There are 4 nested groupings, the coarsest first. Each group lies inside one group of the grouping before and may be the whole of it. The rows also spread widely along 15 directions, which tell nothing about the answers.
(in the rows, 128 means zero)
Known rows, each followed by its group in each grouping:
[121 121 148 126 103 131 103  76 141 121  96 117 104 126 186 161 128 115
 147 104 130 125 101]	Z695 Z698 Z179 Z792
[ 70 154 132  79 107 132 171  91 155 140  73 112 123 195 112 103 118 139
 104 137 157 115 125]	Z695 Z667 Z620 Z905
[118 113 129 143  94  88 131 100 138 118 118 140 157 126 130 154  99 146
 130 159 136 122  97]	Z444 Z251 Z562 Z809
[164  95 114 146 155 129 122 140 141 118  69 158 158 132 134 141 109  69
  64 158 113 113 152]	Z992 Z861 Z364 Z715
[119 127 125 174  90 183  94  90 154 125 158 116  99 119 131 172 131 150
 168  94 119 149  66]	Z444 Z251 Z931 Z397
[ 97 111 154 118 106 146  98 156 158 154 138 109  99 124 183 152 140 105
 154 127 107 123 142]	Z992 Z31 Z413 Z334
[148 109 139 170 181 123 145 152 113  78 153 133 155 151  92 142 140  91
 117 127 118 138 157]	Z992 Z861 Z362 Z434
[ 98  99 115 148 141 177 131 107 143  98 192 158 105 122  72 120 100 135
 185  92 153 148 117]	Z444 Z93 Z747 Z907
[112 152  84  71  93 118 150 118 142 119 145 120 159 159  61  97  66 193
 141 113 126 162 129]	Z695 Z667 Z156 Z739
[160 141 102  57 104  71 117 121 134 141 135 117 118 133 157 130  72 137
 152 113 116 174 130]	Z444 Z93 Z241 Z735
[ 49 149 101 167 136 124 129  99 131 151 128 120 159  78 113  99 140 163
 121 138 176  77 154]	Z992 Z861 Z364 Z892
[ 84 142 120 144 130 146 131 132 135 139 114  85 149 125 143 132 145 154
 128 137 147 120 136]	Z444 Z251 Z793 Z200
[151 123  97  97 149 108 137 144 128 147 191 138  89 108  91  96 133 130
 150  95 126 133  79]	Z444 Z93 Z241 Z86
[123 111 151 149  95 131 134 119 163 118 108 138  98 156 123 146 144 132
 131 131  99 134  80]	Z992 Z554 Z308 Z524
[108 123  79 129 110 149 134 128 169 143  97 102 147 109 103 107 124 172
 108 122 124 122  86]	Z444 Z93 Z401 Z132
[ 98 145  89 185 111 130  99 127 163 172 168 132 133  92  87 129 129 141
 107 115  76  85 181]	Z992 Z554 Z48 Z596
[116 116 141 144 198  88 138 168  61  96 121  80 192 151 111 175 175 115
 154 150 150 122 140]	Z695 Z667 Z620 Z116
[106 121 161  84 138 126 148  86 177  95  78  83  97 150 212  94 126  91
 100  67 115 114 187]	Z992 Z31 Z413 Z990
[106  99 159 134 144 192 105 133  91  85  86 120 180 175 112 179 124 104
 162 153 166 140 111]	Z695 Z667 Z156 Z207
[100 132 123  80  95 165 146 115 155 102 112 111 127 130 150  83  87 179
 141 113 170 172 106]	Z992 Z861 Z209 Z378
[ 78 118 146 126 117  97 148 135 135 129 111 163  97 119 148 100 123 158
 164 145 118 135 220]	Z695 Z667 Z73 Z16
[147 119 132  97 110 191 114 130 138 117 122 132  92 115 153  95 122 140
 146  99 140 159  81]	Z992 Z31 Z986 Z158
[103 134 130 156 145 143 135 145 129 139 156  94 149 116 106 102 159 134
 106 114 108  87 162]	Z444 Z251 Z793 Z613
[146 157 104 106 122 182 145 126 151 134 141 113  78 117 157  73 128 164
 107  83 136 164 110]	Z695 Z698 Z179 Z112
[107 113 129 134 145 124 116 136 132  83 152  66 146 115 176 163 126 144
 181  95 139 166 134]	Z992 Z31 Z986 Z458
[ 87 119 151 113 133 108 160 145 148 108 134  72 157 137 112  94 158 146
 115 105 108 100 134]	Z992 Z861 Z362 Z834
[ 89 112 140 198 108 155 136 114 152 114 100 139 122 140 127 159 146 155
 142 158 141 136 101]	Z444 Z251 Z562 Z195
[127 140 117 104 156 141 100 116 104 137 136 121 148 153 130 161  95  68
 127 128 163 126 153]	Z695 Z698 Z752 Z9
[147 113  93 123 175 176 125 168  92 116 138 126 148  88 100  88 147 144
 132 118 170 128  86]	Z992 Z554 Z308 Z474
[144 145 122 111 158 108  92 160  83 141 146  96 143 136 124 153 147  97
 153 115 114 128 151]	Z992 Z554 Z308 Z524
[148 143 146 102 137 105 137 173  98 126 118 114 149 173 134 130 131 116
 117 160 131 151 146]	Z992 Z554 Z308 Z474
[132 151 124 154 155 138 126 108 116 113 126 142 162 139 110 104 101  91
  78 129 139 110 217]	Z992 Z861 Z209 Z378
[119 116  34 119 160 173 110 120 151 139  69 155 120 125  75 129  95 112
 139 120 148 142 140]	Z992 Z31 Z986 Z458
[ 92 155  54 156 132 147 160  98 192 145  58 107 115 139 169 145 115 159
  83 157 197 156  86]	Z992 Z554 Z308 Z474
[ 86 133  75  75 133  83 165 109 165 149 125 123 112 121 124  95 103 147
 124 124 170 116 103]	Z992 Z554 Z308 Z474
[112 114 144 144 112 136 115 139 107 108 119 146 183 136  93 124  93 149
 148 162 135 141 171]	Z444 Z93 Z241 Z86
[104  87 152 156 113 138 120 110 125  58  74 101 145 103 117 128 166 190
 187  89 100 141  89]	Z992 Z861 Z364 Z892
[125 162 118 119 154 145 108 152  76 145 133  80 157 125  74 108 185 135
 130 110 137 102  88]	Z992 Z861 Z209 Z378
[116  79 130 136 140 123 150 134 123  77  96 151 145 113 119 115 117 158
 155 134 139 144 140]	Z695 Z698 Z179 Z792
[110 145 130  89 112 138  81 139  83 158 126 135 103 114  90 113 158 141
 206 108 120 128 119]	Z992 Z861 Z362 Z834
[161 127 139 168 128 117 109 129 107 152 163 175  87 126 107 154 157  96
 142 139 101 116 102]	Z444 Z251 Z793 Z613
[147 115 139  81 149 152 134 160 128 125 103 117 107 129 175  97 141 103
 118 120 141 143 120]	Z992 Z861 Z362 Z834
[120 101 192  95 112 152 146 109 129 113 152 149 121 142 126  79 117 104
 118 119 144  99 104]	Z444 Z93 Z747 Z907
[ 90 127 144 131  80 151  99 124 143 149 112 107 168 112 156 128 101 148
 122 146 119 106 173]	Z444 Z251 Z931 Z397
[128  98 118 154 153 168 172 136 186  70 108  87 120 130 224 134 103 157
 115 120 174 205 121]	Z444 Z93 Z241 Z735
[132 190  92  74 122  97 119  73 119 135 125  77 123  97 157  81 123 161
 129  65 147 132 117]	Z992 Z861 Z362 Z434
[142 139 122 149 122 166 155 103 141 123 110 144 120 109 134  72 128 164
  88 130 167 133  87]	Z444 Z93 Z241 Z735
[118 108 125 142 172 159 123 169 140 146 116 104 131 151 128 152 165  69
  97 138 127  97 124]	Z992 Z554 Z308 Z474
[146 152  82 160 173 134 122 146 108 150 147 139 119 137 122 161 123 102
 129 148 159 155 154]	Z444 Z251 Z931 Z397
[ 81 142  71  62 182  27 161 136 119 143  86  81 180 172 102 139  99 103
 124 150 152 110 198]	Z444 Z251 Z562 Z195

New rows, each followed by its group in each grouping:
[116 117 102 145 187 124 137 120 127 132 139 137 112 106 149 125 127  88
 124 119 160 108 180]	Z444 Z251 Z931 Z397
[159 138 117 120 139 124 117 130 126 154 136 132 152 154  79 119 117  81
  77 129 104  97 135]	Z444 Z93 Z241 Z86
[150  86 129 131  99 127  74 119 124 104 118 145 152 100 124 152  89 126
 171 109  78 140 153]	Z444 Z93 Z401 Z132
[153  92 181 153 160 127 160 124 126  68 150 129 126 141 159 121 143  99
 103 105 113 122 147]	Z695 Z667 Z620 Z905
[119 129 160 181 132 110 111 120  95 113 100 134 135 154  89 168 175 122
 156 132  81 113 160]	Z695 Z667 Z73 Z16
[142 134 100 162 121 129 121 163 133 124 141 102 167  98 134 137 130 173
 118 143 124 156 110]	Z992 Z861 Z362 Z834
[101  76 158 131 115 126 131 159 128  79 126 116 177 123 103 126 113 159
 157 124  85 132 180]	Z695 Z698 Z179 Z112
[147 155 180 128 119 146 108  69 117 118 120 135  89 144 191 123 138  78
 114  97 139 122 129]	Z992 Z861 Z364 Z892
[125 152 147 149 134 155 108 108  80 109 145 134 152 155 107 153 117 117
 148 134 161 144 144]	Z695 Z698 Z179 Z112
[129  93 107  80 106  25 113  98 152 123 132 132 125 126 122 169  76 120
 182 110  88 137 117]	Z444 Z93 Z241 Z86
[ 95 142  92 141 162 174 141  85 128  86  85 109 116 149 142 153 124 150
 165 114 218 181  73]	Z992 Z554 Z48 Z596
[ 98 133 138 134 124  87 125 106 121 102 172 112 123 110  99 105 133 158
 175  64  76 116 207]	Z695 Z698 Z179 Z792
[ 71  87 184  98 103 151 106 102 136 100 101  80 187 121 171 129 109 115
 140 118 147  86 130]	Z444 Z93 Z401 Z132
[147 144 141 151  91  78  91 103 105 131 174 135 149 143 104 197 113 121
 156 134  92 131 109]	Z695 Z667 Z73 Z16
[114 133 138 135 100 160 134 122 157 114  68 136  71 117 184  83 136 179
 145 109 113 169 173]	Z992 Z554 Z308 Z524
[104  76 228 115  85 107 104 108 161 115 164 126 135 172 118 145 114  51
 129 100  40  65 178]	Z444 Z93 Z241 Z86
[122 130 162 153  92 149  96 107 116 105 157 137 145 109 102 113 125 147
 149  99  96 119 141]	Z992 Z861 Z364 Z715
[108  84 148 106 100 153 138 120 172  95  92 115  91 179 110 155 143 140
 172  93  82 151  70]	Z695 Z667 Z156 Z739
[153 146 132 169 108 121 114  83 107 109 134 137 161 134  69 129 124 148
 120 120 116 121  93]	Z444 Z93 Z241 Z86
[149 117 148 113 104 145 114 166 125 139 144 135  96 148 130 143 141 132
 154 125  85 157 114]	Z695 Z667 Z620 Z905
[ 96 134 141 103 134 136 125 152  96 156 110  95 119 109 136 105 191 160
 157 125 143 104  93]	Z695 Z667 Z620 Z116
[ 74 100 117  90 142  62 164 133 187 131 187 119  91 122 197 140  78 109
 148 116 137 141 201]	Z695 Z698 Z179 Z112
[126 135 157 136 152 145 113 120  91  98 177  86 163 109 114 103 157 117
 133  81 133  92 127]	Z992 Z31 Z986 Z458
[119 122 164 130 137 163 147 114 143 103 112 134 152 134 174  91 107  94
  70 142 165 112 169]	Z992 Z861 Z362 Z434
[142 142  98  93 133 135 121 121  93  98 147 118 160 117 134 121  84 162
 162 122 195 176  89]	Z992 Z554 Z308 Z474
[ 86 144 136  97 130 131 121 121 128 112  94  61 165 127 187 109 118 146
 129 107 148 126 190]	Z992 Z554 Z308 Z474
[102 101 141 154 131 138 127 126 153  94 143 152 116 142 159 153  88 111
 156 134 138 160 196]	Z992 Z554 Z308 Z474
[150 177 112 138 153 118 171  77 154 143 150 182  57 129 179  70 103  92
  62 126 182 131 166]	Z992 Z31 Z986 Z158
[134 171 184 149  67 129 104 105 123 150 124 145 114 135 158 108 135 128
 101 141 102 116 158]	Z992 Z861 Z209 Z378
[ 89 115 105 163 139  71 125 113 144 137  83 117 121 109 118 151 154 148
 162 125 100 112 160]	Z444 Z93 Z241 Z735
[165 122 150  93 138 104 140 157  99 135  92 138 131 151 112  95 148 103
 103 140  90 108 144]	Z444 Z251 Z793 Z613
[ 51 177 153 127 107 192 131 115 147 151  66  87 151 159 127  68 146 142
  85 128 137  93 215]	Z992 Z861 Z362 Z834
[126 139  76  74  92  42 141 160 180 181 161  88 157 150 111 150  80 147
 103 153  97 140  93]	Z444 Z93 Z241 Z86
[126 137  48  80 157  92 187 138 136 113 153 143 172 146  34  66  52 169
 110 137 169 160 144]	Z444 Z93 Z241 Z86
[ 84 114 134 133 106 116 129 109 174 115 125  71 146 122 190 158 115 152
 133 108 114 128 150]	Z695 Z667 Z620 Z116
[138 146 206 162 106 115 151  91 124 113 138 145 130 179 149 126 131  88
  77 150 117 102 156]	Z444 Z251 Z793 Z613
[137 171 115 171 131 118 115 157  59 139  97 138 133  99  85  99 191 199
 164 152 129 146 127]	Z992 Z31 Z986 Z458
[136  90 119 136 118 150 124 147 154 106 128 158 123 137 108 148 103 122
 147 138 118 162 109]	Z992 Z861 Z362 Z834
[102 135 182  82  91 131 139 108 115 122 144 126 124 136 151  85 121 149
 139 116 140 114 134]	Z695 Z667 Z620 Z905
[ 95 145 150 131 135 100 129 121 104 155  82 128 123 124 126 104 171 124
 117 138 115  77 184]	Z695 Z698 Z179 Z112
[ 93 150 137 129 156 136 147 125  88 118  88  79 179 122 101  86 176 162
 105 127 164  89 117]	Z695 Z698 Z752 Z9
[142 110 108 141 141 147 122 137 120 142  68 134 134 126 109 140 154 120
 114 151 132 111  80]	Z444 Z251 Z931 Z397
[ 89 137 127  97  61 126 126 176 146 153 120 121 123 170  71 140 131 190
 184 160 102 176  80]	Z992 Z861 Z362 Z834
[146 121 158 147 114 139 125  97  87  66 115 135 140 115 137 125 129 174
 166 112 146 163  95]	Z695 Z698 Z179 Z112
[129 171  98  98  89 101 105 141 129 198 190 109 130 115  89 119 124 147
 114 119  92 103 109]	Z695 Z698 Z179 Z112
[ 99 166 108 124 152 153 159 146 118 138  86  82 156 135 144  94 156 163
  93 159 202 132  94]	Z992 Z31 Z986 Z158
[114 127 185 126 110  99 139 170 111 140 152 103 132 117 126  82 176 155
 130 124  72  94 172]	Z444 Z251 Z931 Z397
[172 128 134 128 120 155 143 154 131 103 157 105 138 158 116 129 121 141
 113 118 112 170  87]	Z444 Z251 Z931 Z397
[115  96  89 129 123 130 149 137 208 150  82 117 122 129 155 132 107 126
  80 147 122 129 109]	Z444 Z93 Z241 Z86
[157 144 148 192 151 112 131 104 113 100 104 148 130 132 160 137 141 102
  94 142 128 127 177]	Z992 Z31 Z413 Z334
[184 137 138 139  68 158  83 140 103 114 153 160 135 127  87 134 105 167
 163 130  91 179  81]	Z992 Z31 Z986 Z158
[ 85 139 148 128  98 124 139 111 108 101 121 155 135 137  87  91 115 192
 178 128 123 141 183]	Z695 Z667 Z156 Z207
[161 158  60  90  97 173 102 136 141 173 169 135 123 102 120 109  72 154
 109 119 142 160  93]	Z695 Z698 Z179 Z112
[ 69 115 177 104 103 113 127 144 141 149 152  99 158 133 117 109 143 115
 120 138 113  63 137]	Z992 Z31 Z986 Z158
[140 136 147 234 117 112  85  98 103 134 108 170 169  96 105 149 150 108
  94 162  93  69 182]	Z992 Z31 Z986 Z458
[131 110 116 103 139  81 157 151 147 102 156  80 149 147  96 137 137 136
 131 108 106 134  70]	Z992 Z31 Z986 Z458
[148 120 163 101  95 100 137 120 115  99 170 153 157 165  80 116  85 129
 130 122  88 131 154]	Z695 Z667 Z620 Z116
